Every row belongs to one group in each of 3 separate groupings. Each group adds its own fixed numbers to the row, and there is some noise. The rows also spread widely along 14 directions, which tell nothing about the answers.
In the rows, 128 means zero.
Some rows, each with its group in each grouping after it:
[125 155 147 127 119 141 138 135 125 118 119 147 138 124 135 130 128 107
 115 120 125 131 121 128 134]	M (3) (3)
[135 121 130 201 194 162  61  93 155 106  90 185 135 143 107 103 131 107
 121  59 127 131 127 114 185]	J (0) (0)
[131 107 131 171 105 113 115 129  90 138 109 172 154  69 131 118 135  97
 102  95 134 146  67 174 123]	M (4) (1)
[ 93 137 132 122 140 136  98  89 137 133 124 156 133 125 120 122 138 156
 111 113 101 136 112 101 142]	J (5) (0)
[126  71  96  62 141 150 124 149 111 181  83 107  89  76 153 130 153 156
 133 122  89 140  61 167 149]	H (2) (3)
[162 144 139 109 125 108 126 110 125 131 125 149 126 108 139 129 108 128
 134 129 136 121 123 149 113]	H (5) (1)
[171  79 108 103 178 111  97 119 173 134 104 115 120 161 158 137 118 147
 126 100 130 106 147 172 155]	H (2) (2)
[124  99 132 139 169 149 126 131 176 129  90 164 129 153 131 129 121 128
 125 144 106 132 141 108 172]	J (1) (2)
[126 124 113 123 105 122  96 108 127  88 139 140  92 165 152  99 142 150
 111  83 101 163  96 122 158]	H (4) (0)
[116  90  88  92 113 124 129 109 108 118 166 128  80 103 152 113 107  91
 147 109  85 155 104 169  91]	J (3) (1)
[ 89 102 119 173 128 139 146 121 141  97 156 170 128 134 104 125  93  82
 133 165 119 135 151  97 114]	M (0) (0)
[ 97 113 152 119  84 113 191 156 124 133 158 110 151 108 121 157  73 166
 118 188 124  87 134 115 109]	M (1) (2)
[143 139 105 162 186 189 108 140 135 118 103  98  95 167 157 138 115  51
 150  95 124  95 163 112 149]	H (2) (0)
[117 148 127 127 140 112 142 126 143 149 125 112 158 128 121 146 123 181
 116 122 111  99 120 118 132]	J (0) (2)
[ 68  93 116 146 134 141 148 111 147 111 164 135 154 154 125 147  97 115
 105 131 102 105 163 105 113]	H (5) (0)
[135 139 123  92 129 145  77  87  84 125 151 127  67 109 151 126  93  48
 173 106 116 135 126 126 104]	H (5) (3)
[190 163 104 148 151 148  83 150 107 121  84 102 113 122 175 111 174  74
 133  91 174 128 120 161 138]	H (0) (0)
[151 132 157 181 131 168 122 149 130 132 102 128 121 104 147 140  96 114
 131 165 142  76 143  97 146]	H (5) (0)
[118 126 139 113 124 171 127 145 156 133 115  75 115 152 174 157 113 131
 127 169 126  70 178  86 139]	H (3) (0)
[149 108 124 135 136 102 140 129 153 128 106 125 113 142 142 145  88 169
 128 150 121  97 111 117 155]	J (0) (0)
[104  96 134  88 137 123 123 128 102 130 131 108 134 100 106 129  95 159
 136 113 159 108 113 154 132]	M (1) (0)
[145 170 148 136 148 150  67  74 165 146 119 156 132 139 168 139 168  98
 125 115 102 133 165 102 119]	H (4) (3)
[110 117 122 173 140 179  81 108 110 155  99 151  94  96 147 115 137 113
 122  95  79 133  79  97 158]	M (1) (0)
[ 87  73  93 166 124 101 114  95  93 125 153 173 119  95 109 126 107  49
 134 141 110 175 105 133  87]	H (4) (0)
[134 111 153 143 147 146 136 150 162 110 113 117 111 136 114 138  84 174
 145 175 153  83 160 104 166]	J (2) (0)
[122  89  93 191 174 122 126 129 124  98 145 142 135 133  87 110 112 139
 128  97 146 134 139 147 139]	H (1) (0)
[167 174  76 153 212 129 131 119 143 112 140 133 123 147 121 113 159  74
 153  64 119 157 159 178 102]	J (3) (3)
[127 173 141 103 107 154  59 117  78 155 106  87 121  68 164 109 178 153
 112  73 139 120  80 145 132]	J (3) (0)
[108 132 114 132 118 138 140 137 101 130 130 134 120 105 128 124 138 113
 121 125 109 147 104 124 124]	H (3) (3)
[ 67 142 105 195 107 131 140 141 117 109 173  90 168 131  90 137 149 172
 116 149 151 111 163  94 111]	H (4) (1)
[125 149 125 206 108 182 128 163 127 109 149  99 106 130 152 134 116 124
 130 153 125  82 155  88 137]	M (5) (3)
[124  96 146 144  86 167 128 155 115 125 144  98 126  98 173 147  99  96
 131 174 150  74 167 129 107]	H (1) (1)
[146 146 126 152 139 107 131 105 133 138 125 150 122 123 117 139 108 136
 132 131 116 120 123 122 121]	H (2) (1)

New rows. What belongs after each?
[144 149 148 122 170 137 120 145 163 127  87 114 160 134 101 131 147 181
 140 129 185 100 160 138 160]	M (4) (1)
[130  95 134  73 105 108 128  99 137 128 163 151 118 113 150 116 112 170
 113 107  83 144 106 161 115]	H (1) (2)
[182 110 167  90 152 114 129 121 179 128  94 157 173 129 164 144 116 124
 107 128 157  94 158 177 128]	H (0) (0)
[ 31 108  85  89 142 140 171  97 139 130 166 121 123 177 109 153 107 111
 137 138  64 136 154  73 105]	H (1) (1)
[107 102 134  68 133 128  95  65 123 134 155 167  99  95 114 110 102 143
 144  75  78 149  91 157 120]	J (2) (1)
[119 157 128 124 138 120  87 121 133 151 105  79 193 131 157 149 184 169
  91  99 179  90 155 149 126]	J (1) (1)
[135 156 140 139 124 117 137 144 108 130 110 125 142 127 127 139 116 109
 130 150 158 121 132 111 132]	H (1) (2)
[192 184 129 143 184  94 137 141 183 126  86 118 148 180 141 143 133 151
 128 133 155 108 167 132 151]	J (3) (2)
[118 140 157  89  92 125 150 118  89 110 162 164 120  88 105 103  94 135
 135  91  90 154  75 148 117]	H (4) (2)
[ 93  59 141 153 107 136 158 178 144 101 125 134 176 101 110 115 136 214
  86 169 169 113 129 149 160]	J (1) (0)
[ 92 114  98 149 156 140 161 125 158 151 124 116 136 150 144 161 113 148
 108 138  69  94 128  98 131]	J (5) (0)
[113 103 155 114 106 123 135 133 112 105 136 139 138 101 113 126  91 126
 138 135 157 120 122 152 129]	J (4) (1)
[ 96 149 112 131 127 128 119 130 137 121 110 113 122 165 138 134 146 130
 112 142 133 136 133  87 146]	M (3) (0)
[126 145 110  92 145 115 153 113 160 106 132 146 141 174 130 126 139 123
 121 103 112 143 142 133 126]	H (0) (1)
[ 83 118  65 184 146 123 112 136 115 104 151 116 118 147 109 119 142  84
 140 153 145 161 151 106 117]	J (5) (2)
[120  96  93  89 118 103 160 121 167  99 148 134 119 197 177 138 129 120
  94 129  89 145 140 143 122]	H (2) (0)
[129 172 147  88  83 136 105 123  94 156 120 103 122  90 190 141 161 123
 115 129 123 121 104 133 110]	J (1) (3)
[129 139 110 170  90 156  92 146  72 115 156  96  70  86 154 103 127  96
 154 142 132 137 112 117 118]	J (1) (2)
[116  61 116 110 102 171 129 162 130  98 140 104 109 111 170 118 113  96
 134 139 136 108 140 161 130]	J (0) (1)
[ 93 102 160 131  99 147 118 137  84 118 165  82 129  83 106 138  63 157
 145 148 171  67 149 116 118]	H (1) (0)
[112 190 133 106  90 132 121 111  99 134 142 118 109 103 147 125 143 116
 135 135 114 142 112 110  98]	J (3) (1)
[145 160 134 103 152 104 160  87 150 127 143 183 132 128 123 129 108 107
 141 112  90 146 132 147  95]	J (1) (1)
[108  83 143 119 116 151 130 104 159 127 150 160 109 116 128 129  92 159
 129 148  80 113 136 114 131]	H (2) (1)
[110 155 114 122 113 133 117 145  90 130 112  66 109 126 129 143 113 142
 149 135 157  92 112  99 146]	J (0) (1)
[150 182 107  61 148  58 156 156 135  97  90 111 157 187 115 111 171 184
 105  87 178 171 101 170 168]	J (3) (2)
[123 143 134 149 134 136 117 124 134 130 135 120 126 105 111 125 129 161
 134 162 144 115 151 103 121]	H (3) (0)
[149 171 154 121 107 106  89  91  90 138 136 130 123  82 127 128 105 133
 138 115 145 112 107 125 104]	H (0) (0)
[135 147 111 102 150 133 116 130 119 143 103  93 109 131 140 131 143 148
 140 131 141 121 125 118 138]	H (1) (0)
[113 103 128 144 141 115  94 140 120 144  91 115 169  96 111 133 159 164
 104 147 196 116 128 146 146]	H (2) (0)
[107 133 152 149 113 118 144 129 122 110 124 131 164 142 124 145  98 157
 101 105 140  93 123 121 151]	J (1) (1)
[ 75 111 136 158  28 147 120 154  79  96 175 102 153  84 156 115 149 148
  78 145 149 117 113 123 108]	H (0) (0)
[103 102 130 129 118 135 117 108 159 128 166 105 148 159 168 157 103 137
 105 137 107  85 182 109 110]	H (1) (2)
[136 103 129 122 147 139 130 131 171 130 117 134 134 159 154 139 125 142
 108 119 102 111 145 133 149]	H (2) (2)
[ 74  49 121 124 171 146 107 122 144 118 125 111 145 145  88 149  81 125
 144 137 168  89 180 124 150]	H (2) (1)
[121 147 112 155 141 116 144 114 110 157 128 132 150 105 117 141 118 147
 116 102 104 109 101 129 116]	H (5) (1)
[131 121 115 145 134 114 120 115 126 107 153 159 129 111 119 113 134 127
 125 122 132 152 127 156 117]	J (5) (3)
[140  86 136 143 126 157 119 147 147  95 132 126  88 123 134 116  90 131
 146 171 144 110 158 115 149]	H (3) (0)
[123 142 129  86 114 143 118 106 118 110 169 123  90 103 137 100 120 154
 139  97  95 139 115 147 110]	J (3) (0)
[126 136 129  82 179 145 119  86 151 121 127 131 142 176 153 142 113  89
 124  53 103 109 161 143 124]	H (1) (0)
[127 119 136 127 114 129 155 157 110 107 131 121 149 110 132 133  98  84
 126 130 167 110 139 165 110]	M (3) (1)
[219 108 119 180 199 176 107 139 180 126  96 156  87 104 153  97 130 123
 148 105 106 115 146 166 153]	H (3) (0)
[129 177 164 155 115 145 103 126 129 121  92 110 142 170 167 153 118 134
 108 114 148  78 140  79 172]	J (1) (1)
[145 192 136  89 152 124 139 122 132 128 103 126 142 145 149 142 134  55
 140 120 148 127 157 140 105]	J (3) (1)
[146 144 116 135 160  98 122 126 126 138 131 117 159 117 106 124 142 168
 128 116 161 126 140 157 117]	H (1) (2)
[ 89 187 133  85 116 147 212 133 166 124 188  94 134 164 137 170 117 122
 149 183  80 101 199  86  68]	M (4) (3)
[136 112 163  72 154 134  87  97 131 158 100 110 114 108 131 149  74 165
 148 129 141  75 130 119 148]	H (5) (0)
[136 149 128 123 121 138 136 148 112 129 119 110 118 113 135 127 138 145
 128 126 129 125 115 128 137]	H (3) (3)
[ 75  92 111  59  95 143 145 157 110 103 178  69 160 124 147 135 134  91
 123 140 162 116 174 166  81]	H (0) (2)
[200 152 179 148 113 121  83 124 111 114 106 155 119  88 155 118 101 105
 131 139 186 104 129 147 132]	H (5) (0)
[135 145 146  61  90 157 110 151 113 135  96  86 119 116 189 135 151 108
 122 143 159 109 133 135 128]	H (3) (1)
[129 134 178  96  29 111  96 151  69 132  98 111 124  74 173 129 140 189
  94 135 156 122  41 136 167]	J (4) (3)
[ 61 116 129  63  99 111 144 108 172 119 161 124 142 145 130 143 139 176
 119 223 128 135 175  90  99]	J (5) (0)
[107 144 123 132 134 173 146 162 126  87 144 112 126 148 115 118 136 131
 134 124 142 122 155 113 149]	H (5) (3)
[123 113 116  67 184 131 144 106 175 130 114 150 128 167 133 140 126  95
 135 123 105 139 160 141 121]	H (2) (0)
[126 116  94 134 136 137 142 165 109 119  99 109 128 130 125 113 158 157
 120  82 130 138  82 156 165]	H (4) (1)
[124 107 100 150 149 109 154 137 133 129 141 141 132  86 101 115 135 151
 131 155 127 148 120 158 105]	J (3) (0)
[ 72 117 121  86  78  95 142 126  58 114 161 107 124  96 115 131  97 114
 123 123 145 141  84 153  99]	J (2) (0)
[139 140 140 122 130 123 126 126 133 116 114 135 131 140 118 121 121 175
 125 116 143 120 123 120 158]	H (1) (1)
[127  90 172 154  84 101 139 130 119 150 131 173 133  53 109 136  75 158
 129 196 120 119  91 127 117]	M (4) (2)
[121 121 133 120 134 140 114 119 124 117 127 133 118 132 127 127 103 121
 140 111 139 114 133 130 141]	M (1) (1)
[139 150 116 190 123 193 125 166 100 122 114 100 112 112 162 117 140  96
 121  89 114  99 118 125 143]	H (3) (1)
[128 102 128  46 105  73 143 125 145 140 125 118 159 113 160 136 159 195
  95 136 134 138 102 191 112]	J (4) (0)
[110 135 122 176 122 150  88 135 142 104 124 122 138 137 140 115 167 151
 105 147 161 127 154 106 148]	J (5) (0)
[111 150 135 146  94 163 132 153 128 127 108  84 110 156 181 150 120 140
 102 144 105  82 123  67 158]	H (3) (0)
[122 142 132 185 105 118 110 133  96  90 150 147 119  88  74  81 134 193
 122 132 160 157 102 116 143]	H (3) (0)
[147 138  93 113 161 126 147 140 133 141  93 132 130 152 167 146 152  77
 119 114 110 139 117 147 130]	H (5) (3)
[204 155 160 104 138  84 147 119 136 139 111 150 135 116 135 140  76 145
 137 108 126  99 106 160 128]	H (0) (2)
[136 124 133 125 128 133 142 138 146 126 133 150 136  86 117 109 160 159
 131 167 133 148 136 148 106]	H (4) (0)
[148 120 156 103 117 103 137 110 139 137 120 160 107 106 145 141  84 127
 143 185 124 122 124 119 115]	J (1) (0)
[146 152 129 154 151 157 129 123 127 131 129 124 116 118 150 125 123 125
 129  87  99 106 122 134 129]	J (1) (0)
[ 60  95 134  95  61 138 121 113 100 128 155 130 126  97 144 131 123 121
 110 167 107 136 108  96 105]	H (0) (0)
[ 96 135  94 183  84 157 115 143 103 124 166  99 110 114 173 121 162 101
 113 127  85 139 118 115 103]	J (4) (2)
[134 139 110 170 119 142 152 172 155 115 114 122 131 137 151 113 171 167
  97 150 112 140 121 121 153]	J (3) (2)
[148 136 152 163 101 127 122 160 114 101 127 128 147  97 127 114 120 148
 119 137 171 113 118 141 145]	J (0) (2)
[ 91  89 116  92 121 194  76 102 113 129 143 129  95  96 160  92 155 125
 113  58  65 148  96 142 134]	H (3) (0)
[126 102  97 178 155 103 135 132  90 136 146 113 117 106  92 137  71 128
 154 124 132 111 115 131 120]	H (1) (2)
[ 76 131 108 126 157 199 157 146 133 138 147  70 150 137 130 145 137 135
 131 100 102  78 173 117 115]	H (1) (1)
[ 85 120 135 149 133 132 160 139 108 101 143 139 109 116  69 126  66 128
 165 179 148 127 137  85 135]	J (1) (0)
[107 113 119 119 110 132 118 158 134  91 143  74 158 143 133 127 150 162
 111 152 198 104 176 135 127]	H (0) (0)
[164 152 115 165 146 104 159 118 193 135 119 157 130 165 161 148 133 148
 108 180  94 118 154 100 119]	H (5) (0)
[114 145 126 101 153 127 121 108 115 146 134 120 141 104 117 136 132 106
 145 138 147 126 153 133  89]	H (1) (0)
[104 161 138 148 133 113 117 127 140 137 119  87 196 149 121 161 147 174
 103 135 189  78 173 113 129]	M (1) (1)
[109  84 106 100 155 142 138 141 141 134 116 150 127  93 111 110 151 134
 131 167 131 156 127 147 123]	H (5) (0)
[107 172 104 157 124 170  99 134 172 122 131  91 131 153 166 125 208 144
 115 166 133 126 190  88 120]	J (3) (1)
[ 77  78 162  84  80 128 160 148  78 104 163 116 170  72  96 118  89 188
  99  82 139 107  81 181 126]	H (4) (0)
[120 156 137 132 151 163 164 144 139 121 136 128 155 122 117 138 113  93
 139 134 139  96 171 135 104]	M (5) (1)
[ 98  92 163 132  81 142 163 143 134 125 159 152 143  57 109 125 108 178
 120 194 123 111 129 139 107]	J (2) (1)
[100 128 113 116 162 142 103 113 147 136 110 117 146 145 131 141 143  98
 128 118 142 121 162 126 126]	M (3) (1)
[186 141 152 106 164 119 134 127 138 128  95 140 136 130 140 132  91 146
 125  78 136  89 113 165 153]	H (5) (0)
[ 95 194 151 165 111 159  79 126  75 138 102  81 121 108 123 150 113  93
 151 158 178  84 136  46 139]	J (0) (0)
[150 128 137 111 134 109 141 114 127 119 151 157 129 102 111 115 116 165
 134 116 123 140 121 161 119]	H (1) (3)
[122 129 111 135 113 136 162 140 164 112 117 152 123 158 157 128 143 130
 108 148  86 140 118 107 144]	J (0) (1)
[113 136 143 128 110 103 168 121 126 134 137 140 151 127 120 154  93 144
 120 158 123 107 131 109 110]	H (1) (1)
[133 115 129 172 151 121 134 129 147  82 150 147 134 153  93 124  92 137
 134 131 151 123 168 122 144]	H (3) (3)
